All rows are made from the same 12 directions, up to rounding. Whole rows:
[[ 3.07  0.09 -1.57 -1.56 -0.67 -1.39 -1.45 -0.17 -0.86  1.87  1.72  0.15
   0.88 -2.34 -1.11 -1.66 -0.83 -3.28 -0.32]
 [ 1.73  1.49  1.86  0.79 -0.95 -0.41 -2.99  1.48 -0.55  0.61  0.00  0.80
  -0.30 -0.07  0.72  1.07 -1.53 -1.87 -1.59]
 [ 2.24 -2.71  2.35  2.59  0.32  1.89  0.68  0.30  3.76 -0.38  3.25 -0.94
   1.80 -3.78  0.31  2.96 -0.16 -1.15 -2.04]
 [-0.33 -0.52 -0.47 -0.83  0.72  0.06 -0.86 -0.18  0.45 -0.11  0.32  1.40
  -0.99  0.83 -1.91 -1.27  0.55  0.94  0.01]
 [ 1.08 -0.46  0.47  0.50  1.83 -1.42 -1.05  0.51  0.05  0.31  0.71 -0.11
  -0.52 -0.60  1.72  0.42 -1.27  0.19 -1.13]
 [-0.45  1.42 -0.47  0.99  1.76 -3.02 -1.51  0.08  1.17 -0.87  1.56 -0.14
  -0.71  3.33  2.07  1.68  0.96  1.44 -0.36]
 [ 1.44  1.36 -1.38  1.13  0.17 -2.13 -3.70  3.07 -2.04 -0.64  1.10  1.18
  -0.73  2.47  1.49  0.60  0.51 -1.38  0.34]
 [-0.26 -1.68 -0.74 -1.28  1.96 -1.08 -1.29 -0.77  1.95  2.31 -3.07  0.13
   0.21  1.23 -0.25 -0.61 -1.82 -0.77 -0.71]
 [-0.39  1.01  0.17 -0.32 -1.56  1.03  0.58  2.58 -0.38 -0.37  1.55 -0.48
  -0.08  2.59  0.55  1.10  2.13 -1.76  1.20]
 [-1.77 -1.16  0.41  0.65  1.26  2.55 -2.40  3.43  1.43  1.63 -1.57  0.07
   0.86  2.02  0.55 -0.46 -2.69  0.26 -1.92]
 [ 2.12 -0.87 -0.44  0.52  0.19  0.37 -0.84 -1.14  3.11 -1.75  0.49  0.42
  -1.64  0.29 -2.23  0.98 -0.55  0.33 -0.74]
 [ 0.25 -2.58  0.89  0.09  1.86  2.30  0.05  2.30  2.24 -0.49  1.01 -0.78
  -0.27  0.20 -1.01  0.28  0.10 -1.38  1.04]
 [-1.77  1.24  2.28  0.67 -2.28  1.58 -2.38  1.49  0.79  1.75  1.40  2.19
   2.21  1.14 -1.38  0.53  1.76 -0.78 -1.75]
 [-0.65 -0.79 -2.16  0.24  1.89 -0.70  0.09  0.71 -1.43 -0.33 -0.65 -1.29
   0.90 -0.30  0.81 -1.39 -0.29 -0.17  2.28]]

The start of a row, then its end:
[-1.22 -2.27  1.05 -0.59  1.89 -0.74  1.92 -0.95 -1.21  0.30 -1.51  1.23
 -1.05 -0.92  0.78 -0.34]
[1.27 1.75 0.53]
[ 1.51 -0.97  0.07  2.72 -0.24  0.19 -0.76  2.18  0.03 -1.76  3.11  0.81
  0.28 -0.48  1.10  2.25]
[ 1.89 -0.20 -0.41]
[-0.70 -0.70  1.48 -0.82  2.66 -1.95 -0.54 -1.86  2.17  1.95  0.15 -0.57
  1.19 -0.70  0.03 -0.20]
[-0.22 -0.52 -0.14]
[-1.05 -0.14  0.56 -0.72  0.41 -1.09  0.01  0.88 -3.42  2.00 -2.07  2.43
 -1.87  0.48  3.38 -0.77]
[-1.63  3.26 -3.54]
[ 1.31 -1.07  0.87 -0.98  1.86 -0.58  0.19  1.12  1.68 -0.02  1.89 -1.18
 -0.83  0.73  0.11  0.83]
[ 0.89 -2.48  1.44]
[-0.13  0.85 -0.87 -0.88 -1.88  0.01  0.30  1.43 -1.26  1.02  0.41  0.00
  0.81  1.46  0.51  0.13]
[ 1.50 -2.06  0.68]
[ 1.11 -1.04 -0.05  0.80  0.57 -2.23 -0.25 -0.45 -0.38  0.50 -0.04  0.52
  0.72 -0.87  1.49  1.40]
[ 1.15 -1.17  0.13]
[-1.82  0.98 -1.07 -0.87 -1.77  0.66  2.49 -1.46 -0.75  1.38  3.09 -0.58
  2.96 -2.06 -0.53 -1.80]
[ 1.67  1.16 -0.46]
[ 0.18 -0.74  0.41  0.54  0.07 -0.96  1.30 -0.35 -2.10 -0.35 -0.67  0.42
 -0.07 -1.48  1.42  0.58]
[1.18 0.04 0.89]
[ 0.22  0.27  1.21 -3.04  1.47 -0.49  3.00 -2.28  3.65 -0.65  1.00 -2.50
 -2.45  1.99 -1.20  0.61]
[ 0.77 -0.67  1.77]
[ 0.17 -0.01 -1.31  0.40  0.63 -1.75 -0.58 -2.13  0.56 -0.69 -0.48  0.54
 -0.02 -0.02 -0.81 -0.15]
[0.41 1.09 0.33]
[-2.60  1.02  0.78 -0.82 -0.29  1.77 -0.28 -0.99  0.10  0.27 -2.75 -0.53
  0.97  0.24 -2.63 -1.98]
[-0.70 -0.06  1.93]
[-0.91  0.69 -1.70  1.22  0.13 -0.42  0.51 -2.65  0.67 -0.45 -0.48 -1.16
  1.67 -1.53  0.11 -0.67]
[-1.59  2.63 -0.85]
[-1.37 -1.26  0.89  1.12  0.29 -0.18 -0.14  0.09  0.19  0.48  0.83  1.52
  1.61 -0.40 -0.03  0.70]
[2.61 0.43 0.00]
[-0.73 -1.02  1.99  0.13 -0.59 -0.16  2.03 -0.14  0.28  0.90 -1.18  0.31
  0.20  0.48  1.98  2.43]
[ 1.71 -0.48 -0.42]
[ 1.07 -0.49  0.81 -1.24  2.71 -1.87  0.62 -2.82  2.31 -0.02  0.24 -2.05
 -0.33 -1.53 -0.91 -0.29]
[-0.78 -1.17  1.63]
[ 1.33 -0.21 -0.42  0.57  0.33 -1.62 -2.96 -0.09  0.47  0.18 -1.33  1.20
  0.07  0.67 -0.90  0.52]
[-0.02 -1.86  0.41]
[ 2.33  0.60 -0.93  1.36  0.19 -1.88 -1.75  0.86  0.03 -1.22 -0.22  0.17
 -1.71  1.60  2.07  2.05]
[-1.14 -0.09 -1.15]
[ 1.00 -0.84  0.60  1.10  0.70 -0.95  0.68 -1.68  0.97 -0.37 -0.83 -1.14
  0.82 -2.01  0.74  1.41]
[-0.43 -0.78  0.49]
[ 1.01  0.80 -1.91  0.51  0.37 -1.22 -0.88 -0.41 -0.37 -0.32  0.19 -0.66
 -0.05 -0.29  0.93 -0.45]
[-1.89  0.85 -0.90]
[-1.17  0.09  1.02 -0.89 -0.62  1.56  0.94  1.92 -3.04  0.48  1.25  2.32
 -2.05 -0.11  0.99 -1.56]
[-0.03  3.35 -2.56]
[ 0.93 -0.25 -0.66  2.27  0.25 -1.17 -2.06  1.58 -0.55 -1.65  0.20  1.50
 -0.83  1.56  1.19  1.84]
[ 1.02  0.43 -0.18]
[ 0.29  3.16  1.50  1.16 -1.17 -0.57 -1.56 -0.57 -2.94 -1.96 -0.13  0.92
 -1.33 -1.12 -0.18 -0.43]
[-0.75  1.42  0.17]
[-0.18  0.25 -0.11 -1.56  0.34 -0.34 -0.88  1.66  0.25  3.31  2.63  0.03
  1.27  0.34  1.25 -1.14]
[-0.85 -0.70 -2.65]
[-0.28 -1.22  0.05  0.23  1.67 -0.48  1.53 -1.98  1.88  0.52  0.51 -1.94
  1.82 -2.23  0.34  0.06]
[-0.46  0.08  0.33]
[-1.22  1.27 -0.26 -1.41  0.51  0.55 -0.30 -0.15 -1.57  0.21  1.00 -0.77
  0.89 -1.28 -2.13 -3.32]
[-0.07 -0.44  2.29]
[ 1.14 -0.35  2.03 -1.48  0.27 -0.21  0.52 -0.31  0.60  1.41  0.92 -0.42
 -0.12 -1.43 -0.24  0.07]
[-0.07 -2.18 -0.09]
[-1.33 -0.12 -1.32  2.10 -0.49  0.99  0.63  1.08  0.14 -2.09  3.23  0.61
  0.79  0.84  0.06  0.66]
[2.74 2.62 0.02]
[ 2.00 -2.82  0.14  0.13  1.09  2.01 -0.08  2.00  2.17  0.05  2.40 -0.04
 -0.50 -1.22 -0.63  0.24]
[-0.85 -0.78 -1.46]
[ 0.72  2.71 -0.45  0.35  2.05 -2.48 -3.43  0.24 -1.75 -0.28 -0.45 -1.70
  0.19 -0.44  0.82 -1.65]
[-3.04 -1.10  1.50]
[ 1.82  0.81 -0.86 -1.71 -0.58 -1.56 -0.23  0.14 -2.02  0.05  1.56  1.41
 -2.21  0.26 -0.17 -1.00]
[ 0.63 -0.14 -0.40]
[-0.05 -0.45  0.59  0.24  0.05  0.10 -0.80 -1.07  1.64 -0.82  1.53  1.91
 -0.59  0.22 -2.45  0.08]
[ 1.78  1.22 -0.46]
[ 0.79 -0.28  1.27 -0.80 -1.13  1.09  0.34  0.55  1.14  1.31  0.00  0.08
 -0.23  0.13  0.10  0.85]
[-0.68 -1.25 -1.69]
[-1.95 -3.48 -0.13  1.29  1.78  1.49  0.59  2.00  1.33 -0.86 -0.08  0.85
  0.66  1.56 -0.42  0.94]
[3.09 0.36 1.84]
[ 0.29  0.60  3.62 -1.34  0.03 -2.16 -1.86 -1.19 -0.54  3.10  1.13  2.11
  1.15 -2.02 -0.77 -0.34]
[ 1.43 -2.37 -0.81]
[ 2.31  0.22 -2.21  2.59 -0.55 -0.76 -1.06  0.01  1.07 -2.08  2.72  0.31
 -0.30 -0.24  0.91  1.65]
[-0.50  1.92 -2.35]
[-1.25 -3.42 -0.97 -1.63  2.64 -0.33  1.95 -1.67  1.68  2.10 -2.35 -0.46
  0.59 -0.54  0.06 -1.14]
[-0.66  0.73 -0.10]
[-1.24  0.47  0.74 -1.23  2.98 -1.67 -0.94 -0.49  0.70  1.18  0.69 -1.40
  0.87  0.18 -0.14 -1.49]
[-0.24 -0.86  1.68]
[ 0.16  0.83 -0.02 -0.92 -0.69 -0.56 -0.29 -1.99  2.34  0.76 -2.67 -0.12
 -0.99  2.06 -0.35  0.89]
[-1.76  0.32 -1.66]
[ 1.74 -0.25 -0.91  0.79 -0.16 -0.57  0.55 -0.68  1.09 -1.22  1.68 -0.85
  0.09 -0.80  0.03  1.13]
[ 0.47 -0.50  0.25]
[ 1.01  0.46 -2.63  0.41 -2.34  0.30 -0.97 -1.08  0.99 -0.63 -1.76  0.45
  0.47  1.09 -2.05  0.28]
[-0.18 -0.82  0.09]
[ 0.28 -0.20  0.43  1.58  1.28  0.74 -2.88  2.03  1.05 -0.94 -0.36 -0.04
 -0.19  1.05 -0.33  0.45]
[-1.36 -0.51  0.16]
[-0.99  0.57 -1.11  0.89 -0.17  1.36 -1.57  2.02 -0.23 -0.50  1.35  1.07
 -0.29  1.55 -0.06 -0.87]
[-0.72  2.51 -1.87]
[ 0.28 -0.44  1.38  1.59  0.80  0.35  1.16  1.03 -0.18 -1.01  0.20 -1.08
 -0.67 -0.61  2.97  1.90]
[-0.97  1.08 -0.88]
[-0.10 -0.29  0.44 -2.99  0.41 -0.70  2.55  0.10 -0.59  1.87  0.49 -0.36
 -1.63  0.95  1.65 -0.45]
[ 0.22 -0.03 -0.80]
[-2.63 -0.61 -0.64 -0.59  0.23  1.71  0.16  0.78 -0.28  0.43 -0.94  1.20
 -0.16  1.57 -0.96 -1.70]
[ 0.19  2.42 -0.48]
[ 1.95 -1.53 -0.72 -1.10  1.37  0.29  0.16 -1.63  2.50 -0.98 -0.51 -1.59
 -0.41 -1.28 -3.30 -0.77]
[-0.54 -2.60  2.80]
[-0.63 -2.07 -0.41  0.53  2.34 -1.61  3.49 -0.83 -3.19 -1.05 -1.34 -1.19
 -0.08 -2.62  2.91 -0.09]
[1.17 1.02 2.88]
[ 0.04  0.23 -0.53  0.45  1.30 -0.86 -0.05 -0.19 -1.96 -0.32 -1.24 -1.57
  0.77 -1.89  1.01 -1.07]
[-1.41 -0.60  1.91]
[-0.17 -0.79 -0.10  0.76  2.71 -2.55 -1.97 -1.66  0.73 -0.77 -0.93  1.85
 -1.43  0.69 -0.28 -0.02]
[ 0.04  2.52 -0.50]
[ 3.34  1.07 -0.33 -2.56 -2.34 -1.26  2.14 -0.66 -3.08  0.13  1.16  0.16
 -2.27 -1.70  0.25 -0.42]
[ 0.65 -2.23  0.49]
[-1.79  0.15  0.22  0.22 -1.06  0.79  1.01  0.77 -3.29  0.42 -1.68  0.66
  0.81 -0.74  0.96 -0.84]
[0.68 0.57 0.77]
[-2.61  1.54  0.41 -0.99  1.82 -0.95 -1.22 -1.61  3.27  1.05  0.06 -1.09
  0.91  2.75 -1.06 -0.70]
[-0.41  1.01  0.01]
[-0.35  1.13  0.38 -0.29 -0.04 -0.55  0.17  1.67 -2.37 -0.17  0.86  0.48
 -1.40  1.15  2.02 -0.06]
[ 0.33  0.97 -0.40]
[-1.10  0.12 -0.13 -0.67 -0.10  0.09  0.03  1.40 -1.76  0.89  0.40  0.63
  0.32  0.60  0.52 -0.95]
[ 0.98 -0.10  0.37]
[-0.51  1.40 -0.58  0.36 -0.37 -1.39 -1.87  0.43 -2.51  1.18  0.45  1.31
  1.01 -0.50  0.98 -1.23]
[-0.34  0.78 -1.19]
[ 0.41  1.09  0.32  0.18 -0.02  0.86  0.72  0.24  2.45 -2.09  1.59 -1.82
 -1.32  2.02 -0.37  1.44]
[0.12 0.08 0.69]
[-1.79 -0.83 -2.28  0.35  0.13  0.03  2.39  0.13 -2.21 -0.53  1.96  0.50
  0.85 -0.70  1.00 -1.29]
[2.24 3.05 0.31]
[ 2.69 -0.50 -0.75  2.60  0.34 -0.01 -1.07 -1.80  1.96 -2.82 -0.30 -0.15
 -1.22 -1.90 -0.65  1.35]
[-2.55  1.90 -1.58]
[-1.50 -2.27  1.07 -0.08  2.66  2.80 -0.62  2.81  2.51 -0.19 -0.53 -0.35
 -1.12  2.21 -0.61 -0.26]
[-1.16  0.71 -0.05]
[-2.05 -1.26 -0.66 -0.29  1.26  1.29  0.94  2.11  0.39  1.09 -0.39 -1.32
  1.19  1.47  1.39 -0.41]
[-0.16 -0.04  0.48]
[-1.84  0.28  0.92  2.17 -0.22  1.03  2.68  0.90  1.11 -1.01  0.51 -3.25
  2.35  0.63  3.06  2.97]
[ 1.24 -0.42  1.47]
[ 0.40  1.82 -0.84  1.47 -0.38 -0.37 -0.61  1.71 -0.52 -1.11  2.99 -1.63
  1.14  0.45  1.59  0.79]
[ 0.38 -0.63  0.59]
[ 0.08 -1.90 -0.52 -0.31  2.35 -1.20 -0.41  2.61 -0.17  1.69  3.45  0.83
  0.16  0.57  2.41 -0.14]
[ 1.01  0.46 -1.72]
[ 0.46 -2.95 -2.53  0.67 -0.48 -0.08  0.69 -0.54  1.23  1.19 -0.25  0.68
  2.44 -0.94 -0.28  0.56]
[ 1.42 -0.85 -0.48]
[ 0.00 -0.20  0.74  1.41  2.02 -2.22 -0.99 -2.18 -1.19  0.55 -0.57 -0.33
  1.98 -4.09  0.91 -0.80]
[-1.30  0.53  0.18]
[-0.56  0.10  1.94  0.19 -0.48  1.12  1.58 -1.51 -1.31 -0.59 -0.15  1.28
 -1.46 -2.51  0.03 -0.64]
[-0.95  3.66 -2.16]
[-0.11  1.09  0.46  0.39 -0.02 -1.48 -0.49 -0.35  0.52  0.74  0.91 -0.02
  0.39  0.76  1.72  1.12]
[-0.07  0.58 -1.66]
[ 0.21  0.87  3.07  0.68 -1.40  2.47  0.86 -1.17 -0.03 -1.18  0.20 -0.21
 -0.28 -3.24 -1.58 -0.05]
[-1.14  0.72 -0.48]
[ 0.74  2.01  0.19  1.34 -1.69 -0.83 -0.37 -0.89 -2.49 -1.76 -0.87  0.17
 -0.13 -1.21  0.15  0.50]
[ 0.32 -0.21  1.32]
